There are 3 nested groupings, the coarsest first. Each group lies inside one group of the grouping before and may be the whole of it. The rows also spread widely along 11 directions, which tell nothing about the answers.
Known rows, each followed by its group in each grouping:
[ 22  22  -1  -2 -14  -3 -21 -15 -17   8 -17  33 -15   7  34   2  -3   1] => bovip Z311 dera
[ 38 -23  15   6  -2 -25  23   0 -11  -1  21  12 -38  22  14  42  -8 -26] => gafe Z551 nok
[ 10  13  -5  -7  35 -18  66  -7 -24   4  58  -2 -10   0  53  -4 -28   1] => bovip Z843 Segop
[ 41  13  -6 -10 -14 -17  16  -7 -31   6  18  36  -2  45  37  -8  16 -13] => bovip Z758 Gafim
[ 16  10 -12 -41  17 -11  18 -28   3  42 -12 -58  51  19 -46  -7  38  17] => bovip Z311 zofev
[ 15  20  -2 -29 -20  -3 -18 -12 -28  -5 -46   9 -31 -16  11   1 -19  -1] => gafe Z764 puso
[-20  38  -3  18  -5  42   5 -14   1  27  74  29 -15  16  -3  37 -24  25] => nugig Z371 Difu
[ 11  31  17 -12  25  27   5 -26  10  40  -8 -30 -55   6 -80  36 -16  15] => nugig Z545 migit
[-39  39 -11 -40  27  -3   7 -28 -63  30 -12 -30 -45 -20 -58  12 -31  20] => nugig Z147 gege
[ 16   5  -4  -4 -13  14   6 -21   5   7  16  13   5   4  36  -3   2  11] => nugig Z308 tipil
[-10  20  -2 -19  14 -13 -13 -32 -30  15 -58  -8 -49 -21 -17 -13 -28   8] => nugig Z545 kage
[ 19 -13  38  -7  24 -37  28 -62  43  33 -11  -2 -21  32   6 -21  -9   7] => vugu Z328 Fis
[ 34 -15 -20 -33 -27  -4  13  17 -47 -17  11 -26  24  -3  -1  36  21 -15] => nugig Z147 Fof
[ 20 -18  44   6  24 -24   5 -11  25  19 -35   8 -11  -7  48  45 -45  -9] => gafe Z764 befib
[ 28  25  21   0   4   8   7 -22  -7  18  33  40 -39  46  -1  17 -13  -5] => gafe Z876 tel
[-23   1  -4  25  14 -52  26 -34 -26  18  18  24 -25  12  23   4 -18  -5] => bovip Z843 Tovi
[ 26  32 -26   5  -1  44  10  -9  -5  12  34   5 -14   0  29   0 -15   3] => nugig Z371 Nibam
[ 36   4  -1 -30 -48 -18   0 -11 -32 -27  -4  33  -7  20   3   1  23  -4] => gafe Z876 sil
[-24   3   2 -48 -30 -10  29  -1  -8 -12  42 -23  38 -18 -37  29  32  57] => bovip Z843 Sifiz
[ 50 -10 -10   0 -32  -4  24 -11  -8 -17  16  -7 -33   7   1  19   6 -19] => vugu Z791 niku
[  0  -1 -19  11  10  21  18 -27  19  15  18 -28  -4 -15  20 -12 -16  12] => gafe Z551 gupa
[ 10 -24 -14  -9  -8 -18 -10 -21 -24   5 -40 -31   7 -32  36  -6 -16  -2] => vugu Z791 Par
[  9  -5   8 -27 -24  15  15 -21  24   0  27  -5  12   8  -6 -10  32  58] => bovip Z81 Zufe
[  3  -9 -24  -3  21 -40  66 -30 -19  22  27 -44 -12  10 -32   7 -10 -24] => gafe Z36 Zem
[ 36  26 -40 -50  -4  30  17   0 -65   5  44 -25   9  22 -18 -10  11  -5] => gafe Z876 pim
[ 11  13 -27  22   5   2  14 -13 -18  40  41 -18  10  29 -14  43 -16 -34] => gafe Z764 Dusi
[ 10 -20  10 -41  -1 -23  17 -21 -12  27  28 -21   7  42 -65  14  47  37] => bovip Z758 gote
[ -1  -1   9 -19  -9 -21  10  -2 -28  -5   8  11 -13 -11  10  15  -4  26] => bovip Z758 visob
[-13 -26  16 -20  21 -43  -4 -17 -48  35  14  -1  21  32  -1  38 -15   1] => vugu Z791 gobe
[ 14  48  16 -31  26 -27  42  -5 -16  17 -11  15  10  -1  47  -4 -40 -17] => gafe Z36 Zelud
[ 18  35 -18  -9   0 -22  49 -31  24  27 -31 -56  42 -12 -23  10   7 -22] => nugig Z147 gege
[ 34 -55   3   4   4 -50  21   4 -15 -14  -3  -5  20  -7  67  25  -3 -10] => bovip Z311 dera
[  2   5  17 -16  -6  10 -20 -24  14  17 -22  19   5  -8  36   0  -5  28] => nugig Z308 tipil
[ 21 -88  34   0  -3 -48  -1 -12   4   2  -1 -10   3   8  24  42  -1   2] => vugu Z328 Fis
[-29  24  -6 -20  -4  19 -14 -24  11  31   7  -5  37  -9  -6  -8  16  57] => bovip Z843 Tovi
[ 21  14 -22   3 -12  -2 -17 -16 -29  44  15   4  38  44   6  20   6 -27] => vugu Z791 gobe
[ 44 -33 -16  -6  -5  15  -2   0 -12  22  17 -55   8  12 -35  48  12  -7] => vugu Z791 gobe
[  0  29  -9  18   3  -8   6 -45  -4  23 -10   7 -62   0  -8 -15 -15   2] => bovip Z843 Segop
[ 38  20 -34 -17  14  43  -9 -13 -24  40  18 -34 -25  28 -25  -8   7 -12] => gafe Z551 nok
[ 11  -2  40  11  15   5 -18 -18  20  34   4  46 -12  34  45  37 -34   4] => gafe Z764 befib
[  4  31   8  -8   9 -16  14  -5 -33   5  -7  23 -52 -16  31  16 -45 -15] => gafe Z551 nok
[ 25  22 -27 -53 -20  20  35 -12  -1  -9  15 -21  34  -3   5 -37  23  24] => gafe Z36 Zem
[  7  -6  18 -13  15 -33   9 -66 -13  23  -2  26 -69  52 -12 -31  -9   8] => vugu Z791 gobe
[-18  45  -1 -28  17  23  40 -25 -10   8  48   6 -18   5 -12  -9 -24  35] => nugig Z545 migit

New rows. What belongs after each?
[ 31  26  10 -11   8  12  -6  -8   5  51  -4  -7   7  36 -32  36  -1 -15] => gafe Z36 Zelud
[ 25  46   1  -5  -9  33   0  -1  -5  20  18   8   1  -5  29  26 -26   0] => vugu Z791 Par
[-19 -25  -8  13  31 -24  19 -29  -7  28  10 -40  -1 -13  -6  18 -15  15] => bovip Z311 dera
[ 15  16 -16   3  -4 -25  25  -3 -15  18  12   0  45   2  47   3   2  -9] => bovip Z758 visob
[ -6  25  -4 -57  -4  31  -6  13 -30  10  20 -18  30 -18  -5  17   0  37] => gafe Z551 nok
[ 22 -52  21 -12   5 -15 -31 -25  10  22 -43 -26 -24   3 -24  18  23  27] => bovip Z843 Segop
[ 71 -35 -22 -28   1  13  15  23 -54 -10  22 -31 -39  11   4  17   1 -25] => gafe Z36 Zelud
[ -5 -13   9  -3  16   0  -3   3  -7  26  -6 -30   6 -25  11  37 -19  24] => bovip Z81 Zufe
[-27 -30  13  26 -32 -68  27 -45  33   9  -7 -10  15  -4 -36  26  26  21] => bovip Z758 visob
[-11 -31  -8 -13   8 -21  54 -33  10  -7  11 -67  -6 -44  -8   3 -15  25] => vugu Z791 niku
[-18 -12 -26 -22   6 -20  52 -20 -49  -6  42 -47 -15 -12 -32  13  -7   5] => nugig Z147 Fof
[ 15  27 -18 -26  17  13  39  -8  -6  14  19 -34  19 -22  26 -22  -4  27] => bovip Z758 visob
[ 27  26  16 -24   1 -20  32  -7 -21  21  35  21  -6  49  -4  20  13  -4] => bovip Z81 Zufe
[-14 -17  17 -50  26 -25  11  -5 -32  18  -9 -55   9 -25 -46  44  -2  38] => bovip Z311 dera
[ 10  40  10 -34 -32 -10  -3 -20 -40  -5  -8  43 -30  24 -14   9   7  -1] => nugig Z147 Fof
[ -6  10  12 -14   7 -13  16 -33  24  36 -10 -14  21  13 -20   3  -1  13] => gafe Z36 Zelud
[ 18   1  24 -19 -30  32 -31 -21  15   5   4  19 -34   2  -6   6   0  39] => vugu Z328 Fis
[-11  11   5   9  27  -3  21  -3  10  16   9  -9  -6 -36  51  27 -41  18] => bovip Z843 Sifiz
[-40  15   6 -21  36 -28  -2 -22 -58  55  15 -17   7  15 -38  38 -36   7] => vugu Z791 gobe
[ 33  31  -9  12 -24 -13  49   0  17  -8   4  -7 -14 -30  22  15  -7  -7] => bovip Z758 gote
[ -3   7 -21   9  20  21  14 -10 -28  11  12 -34 -64 -36  -5   5 -38  19] => bovip Z758 Gafim
[ -7   4 -20 -28  -2 -14  32 -15 -43  10  46 -38 -29  10 -67  22  20  17] => bovip Z843 Sifiz
[  8  -8  20 -18   4 -17  29 -32   7   5  -7 -14 -39 -13 -13   9  -7  17] => nugig Z308 tipil
[-14 -21 -25 -18  -5 -47  19  -6 -59   9  31  -5  51  10  30  -4  15   6] => bovip Z758 visob
[  6 -35  13  -4  13 -10 -13   8 -30  26   5 -32  -8 -15  -7  61 -31  -6] => vugu Z328 Fis
[-10 -30 -11  13  41   7  16 -14 -22  12  39 -25 -32 -21  33  10 -37  27] => bovip Z311 dera
[ 29  29  32 -13   7  16  22   5  32  21  -3 -16  16  -9  -1  64 -13   3] => nugig Z147 Fof
[ 37  47  -3 -24  14  35  28  13 -14  16  12 -30 -39 -17 -23  31 -33  -9] => gafe Z36 Zelud
[ 19   1   4 -21 -21 -31 -24  18 -53   1 -22  30  25   8  31  38   6  -9] => bovip Z311 zofev
[ -9  42   3  18  -5 -33  47 -38  -2  16   9   1 -36   6 -34  37 -21 -25] => nugig Z147 Fof
[ 27 -10 -15   5   7 -22  35 -16 -18   4  21   0  25  15  53  -9 -13 -28] => gafe Z876 tel
[ 56  -2   7 -11  25  -8  -5  10 -34  31 -25 -23 -26  -4  27  36 -36 -43] => vugu Z328 Fis
[ 52   4 -12 -32  33  16  29  -5 -21  18   2 -58 -55 -11 -24  -5  -2  10] => bovip Z758 visob
[ -4  36 -25 -16 -30   4  23  -3 -32  -5  11 -19 -16 -28 -20   6   1  15] => bovip Z81 Zufe
[ 18 -21   9   6  31  -8  12 -36  22  26 -25 -22 -33  -4  20 -16 -12  21] => bovip Z758 Gafim
[ 12  -4 -46  -8  14  23   7  14 -58  16  67 -28  26   6  18  17  -3   2] => bovip Z311 dera
[ 17  15  33  -8 -12 -17  26 -19  25   7   7  13  -3  -3  18  23 -19   5] => vugu Z328 Fis
[  0  15  16  34  -5 -17  22 -28  12  20  37  32 -62  28 -17  42 -22 -16] => gafe Z551 nok
[ 11 -59  -1  23  43 -21   9 -28  -6  34  22 -38 -30  21 -13  32  -8   2] => bovip Z311 dera
[  6 -10 -22  36  15  12  14 -39   7  30  28 -21 -25  13   0  -2 -20 -10] => gafe Z876 tel
[ 34   1  11 -42  -4  -9   9 -11   9  21  -7 -14  52  29  -1   7  32   4] => gafe Z551 gupa
[  9 -31  16   8  29 -13   8 -27  -2  34  10 -27 -50  18 -42  49 -23  -3] => gafe Z764 Dusi
[ 26 -19  21  20   8  -8  33 -10  27  10  47  14 -11  30  26  34  -9  -6] => gafe Z551 gupa
[ 34 -18   2  12 -33 -20  12  11  -2  -9  15  14  18   0  35  35  14  -2] => bovip Z758 visob
[ -6  -3  31   4   5  -6  -6 -41  34  26   1  41  10  20  50  -1  -8  25] => nugig Z308 tipil
[ 26   5   6   5  46 -30  53 -16   1  52  33 -26  -3  33  -6  27 -11 -13] => bovip Z758 gote
[ -3 -46  31  25   3 -36 -20 -17  21  36   1  17  32  37  17  56   2  -5] => gafe Z551 gupa
[-21  21  -6  -5   5 -12  41 -62  14   9  -7 -17 -43 -26 -10 -35 -15  24] => nugig Z308 tipil
[ 10  23  27 -39  40 -19  78  -2   6   7  39 -23  10  -7   6  21 -20  26] => bovip Z311 zofev
[ 36 -25  -6  32  -9 -39  25 -18  19   4  -8   2  19  13  49  12   7 -25] => bovip Z311 zofev
[-11   6 -35  17   3  37 -37  -7 -28  34 -14 -25  -4 -24   7  29 -29   0] => nugig Z147 gege
[-15   1  23  -9  10 -35 -23 -33 -42  30  -6  45 -38  37  -5  26 -27  -4] => gafe Z764 Dusi
[-31 -22  15   8 -22 -61  29 -37   4 -11   1  12 -16 -19  -4   6   2  33] => bovip Z758 visob
[ -3   3  11  -3   3 -61 -21 -27 -40  44 -52   8  19  11  21  17 -25 -37] => vugu Z328 Fis
[  3  21 -35 -10  18 -21  57 -11 -49  21  33 -47  -4 -13 -14  20 -21 -31] => nugig Z308 tipil
[-22 -28   7 -16  20 -23  36 -20 -13  -2  39   4  10  -3  45 -13 -11  48] => bovip Z758 Gafim
[ 23  20 -15   4  -9  29 -30 -16  -8  15 -19  -5 -30 -15   2   3  -5  12] => bovip Z311 dera
[  4 -29  19  -1 -13 -10  15 -33  17 -11  15   6 -41  -4   7  10 -11  30] => vugu Z791 niku
[ 18 -24  -4 -16  20   8   6 -29 -24   8  22  -7 -74  19  -5 -16  -9  12] => gafe Z551 nok
[ 19  14  15  25  12 -40  17 -11   0  30 -20   1 -35   4  -7  49 -15 -26] => bovip Z843 Tovi
[ -6 -27   4   6  24 -52  29 -47 -32  19  42  18 -34  53  -3  -4   1   2] => bovip Z311 dera
[ 30  18  23  -4   9 -22  41 -40  21  23   9   7 -16  45 -14  17   6 -15] => nugig Z147 Fof
[  3 -20  -8  -2  62  17  11 -18  -9  59  23 -49   0  16  -2   9 -32   3] => gafe Z36 Zelud
[ 18  -4 -22  36  17  -3  41 -28  25  16  10 -42 -18 -24  24  -2 -18  -7] => bovip Z843 Segop
[ 38 -10   3  37   2  -3  22 -15  39  33  -1 -46  -8 -11   1  47 -25 -33] => vugu Z328 Fis
[ 49  31  15 -26  -2  24  28 -19   4   9  26  -8 -50  29 -55  16   6   3] => gafe Z876 tel
[ 29  41 -21 -14  37  -6  56 -31   3  29   5 -45   3  -2   6 -24  -8  -7] => bovip Z311 dera
[ 24  -6  40 -24 -18 -23 -14  -9  21   8 -23  32  11  19  17  30  23  25] => bovip Z843 Sifiz
[  3 -17  11  35  -6 -20  29 -14   4 -10  -1 -18 -59 -38 -11  52 -43 -13] => gafe Z876 tel
[ 19 -33 -12 -18  26   8 -28 -24 -25  43  17 -13 -13  51  -7  -5  25  19] => bovip Z843 Sifiz
[ 18 -35 -13  -1 -39   1 -30 -27  -2 -11  -2  26  22  21  36 -21  25  18] => gafe Z876 sil
[ -6  25   5  -6  50   9  14 -34  -9  48  24 -21 -37  14 -29   9 -24  21] => bovip Z311 dera
[  9 -14   6  -6 -15 -24  11 -22  -1   5  28  32  36  37  44   7   4   0] => gafe Z764 Dusi
[ 41 -35  19 -15  24  -1 -18 -25  -6  19 -16  15 -46  32  32 -21   5  26] => bovip Z758 Gafim
[ 23  -8   9   0   6 -15  45   3   1  -2  35 -15 -17  -4  -2  39   3   9] => bovip Z843 Tovi
[ -7 -26   9 -21  24   6 -32 -25 -34  31 -10 -13 -34  18 -24  21  -7  19] => nugig Z147 Fof
[ -3  -3   6   9  18 -41 -20 -21 -18  41 -49  12  12   5  47  11 -27 -28] => gafe Z551 nok
[ 13 -36  -9 -15  12 -51  29  -9 -26  22   6 -30  35  13   8  12  16   0] => bovip Z758 gote
[  0   5   8 -15  -4  35  -6 -10  32  16 -20 -36 -20 -39 -35  26 -15  41] => gafe Z36 Zem
[ 13  -3 -13  42 -50 -39   4 -10  14  18   2  17  44  16  13  41  23 -23] => bovip Z758 gote
[ 55 -20   8  -9  23 -38  37 -20 -28  11 -13 -16 -66  16   5  17 -12 -42] => nugig Z308 tipil
[ 24  16  -6 -58  -1  12   0  22 -40  10  -2 -24  41 -19  10  12  15  28] => bovip Z758 visob
[  5  -8 -17  -7  42  18  -5 -15 -19  46 -11 -43 -23  -9  -9   6 -33   3] => gafe Z36 Zem
[ 25  20   1  21   9 -20  31   6 -34  13  35  26 -26  15  27  59 -37 -42] => nugig Z371 Nibam
[ 13  38  31   9   5 -15  30 -26  45  27  -8  16   2   7  12  39 -29 -11] => gafe Z764 Dusi
[ 20  12  32  15   2 -46  20 -15  24  18 -53  -5   1 -27  26  53 -41 -26] => vugu Z791 gobe
[ 37 -57  11 -19 -37 -13  -7 -11 -21  -5  53  16  -5  55 -15  30  38   5] => vugu Z328 Fis
[ 25 -34 -12  18 -16  22  11  -7  16   2  52  -7  27  21  24  33  14   3] => nugig Z147 Fof
[ 20 -29  30  -4 -10 -27 -25  -5  -9  17 -33  -1 -34   1 -30  52  10  16] => bovip Z758 visob
[ 10  28 -12 -45  21  13 -12  12 -71  35 -17 -34 -25 -10 -38  26 -28 -10] => gafe Z36 Zelud
